There are 4 ways to turn a row about zero (a turn may also mirror it). The second row of each pair is the first, turned, with some noise.
(in the rows, 128 means zero)
Known pairs, each followed by its turn:
[138 161  99  78]
[103  63 116 122] | z_855

[168  81 166 104]
[179 166 169 129] | z_689

[109 120 123 103]
[100 125 135 147] | z_79

[179 132  90 140]
[ 74 136 153 104] | z_371

[103 118 160 159]
[154 156 158 139] | z_855

[ 99 127 105 162]
[104 149 164 107] | z_855

[148 113 137  92]
[139 145 129 169] | z_79

[147 118 101 106]
[101 112 103 134] | z_855

[ 88 146  92 123]
[ 91 111 168 114] | z_855

[126 173  98  84]
[137 189 144 106] | z_371

[154  94 110 106]
[140 114 101 172] | z_79

[141  91 130 103]
[115 130  86 118] | z_371

[ 93 140 133 158]
[100 124 127  88] | z_79

[104  81 107 142]
[100 173 116 148] | z_689

[163 132 164 165]
[144 142 143  72] | z_689

[101  83 116 170]
[104  95  77 103] | z_79

[152 118 134  85]
[173 126 138 150] | z_689

[118 137  99 167]
[ 92 130  90 109] | z_689

[ 94 155 112  98]
[155 172 131 141] | z_371

[ 80 139 148 158]
[165 105 144 171] | z_371

New pairs, each followed by its turn:
[119 146  82 118]
[110 177 150 146] | z_371

[172 146 101 138]
[180 121 140 125] | z_79

[141 115 168 166]
[126  65 128 126] | z_371

[ 89 118 163  89]
[115 116 180 159] | z_689

[148 161 146 163]
[167 133 126  84] | z_855

[142  87 129 109]
[107 128  82 122] | z_371

[165 174 172 173]
[172 180 133  78] | z_79

[158 122  91 170]
[171  91 106 107] | z_79

[121 177 165 117]
[172  95 150 122] | z_855

[164 119 113 128]
[ 95 130 128 108] | z_371

[120 101 119 112]
[115 111 117 153] | z_79

[ 83 155 177 170]
[ 64 106 170  88] | z_689

[123 104 107 115]
[120 105 115 151] | z_79

[151  92 174 122]
[158 157 171 114] | z_689

[143 164  83  99]
[154  93  88 149] | z_689

[110 101 137 147]
[104 161 139 127] | z_689

[110 132 132 156]
[ 99 130 127 113] | z_689

[115 122 176 169]
[159  74 138 139] | z_371

[125 156  82 102]
[ 94  83 127 110] | z_855

[116 150  95 145]
[136  92 146 102] | z_79

[158 135 153 116]
[135 114 126  87] | z_371

[171 132  90 149]
[108 138  86  88] | z_855

[153 145 130 165]
[149 143 114  87] | z_855

[173 114 168 131]
[169 152 150  99] | z_689

[ 84 158 118  95]
[165 170 130 146] | z_371

[ 99  86 146 148]
[ 94 129  86 118] | z_79

[100 148 139  83]
[132  81 150 150] | z_855

[179 166 162 132]
[164  97 138  77] | z_689

[174 146 149  82]
[156  90  81 140] | z_855

[163 102 137  95]
[146 147 117 180] | z_79

[178 116 122 159]
[135 155  83 103] | z_855

[168 110  80 115]
[168 151  76 141] | z_689

[141  85  89  95]
[156 161 110 184] | z_689

[174 148 100 119]
[117 105  84  97] | z_855

[140  98 168 133]
[158 151 121 153] | z_855

[160 129 179 117]
[137 186 121 146] | z_79

[166 151  83 176]
[114 142  98  55] | z_855

[151 144 133 157]
[148 138 119 100] | z_855

[129 158 123  92]
[147 167 129 108] | z_371

[119 133  86  82]
[ 84  90 126 140] | z_855

[133  83 119 174]
[113 187 106 109] | z_689

[125 123 170 161]
[142  75 130 129] | z_371

[157 179 118 163]
[147 120 117  60] | z_855

[132 135  84 133]
[ 92 121 121 101] | z_855

[101 179 104  87]
[122  67 121 166] | z_689

[119  80 132  87]
[ 93 119 103 176] | z_79

[ 96 172 171  78]
[170  67 166 159] | z_855

[137 127 139  77]
[141 157  95  95] | z_371

[133 124  97 129]
[127 133 100 144] | z_689

[127  89 151  90]
[129 129 117 187] | z_855

[101 139 124 167]
[132 145 162 100] | z_855

[100  98 147  97]
[ 80 138 114 155] | z_79

[113 146 116 122]
[120 110 121 137] | z_689

[134 169 154 151]
[142 159 145  90] | z_79

[173 108 179 129]
[126  77 108  83] | z_371

[ 91 126 158 128]
[170 112 113 152] | z_371

[149  79 163 124]
[144 160 105 174] | z_855

[ 84 171 177 133]
[183 104 183 128] | z_855

[133  94 128  91]
[118 131 116 175] | z_79

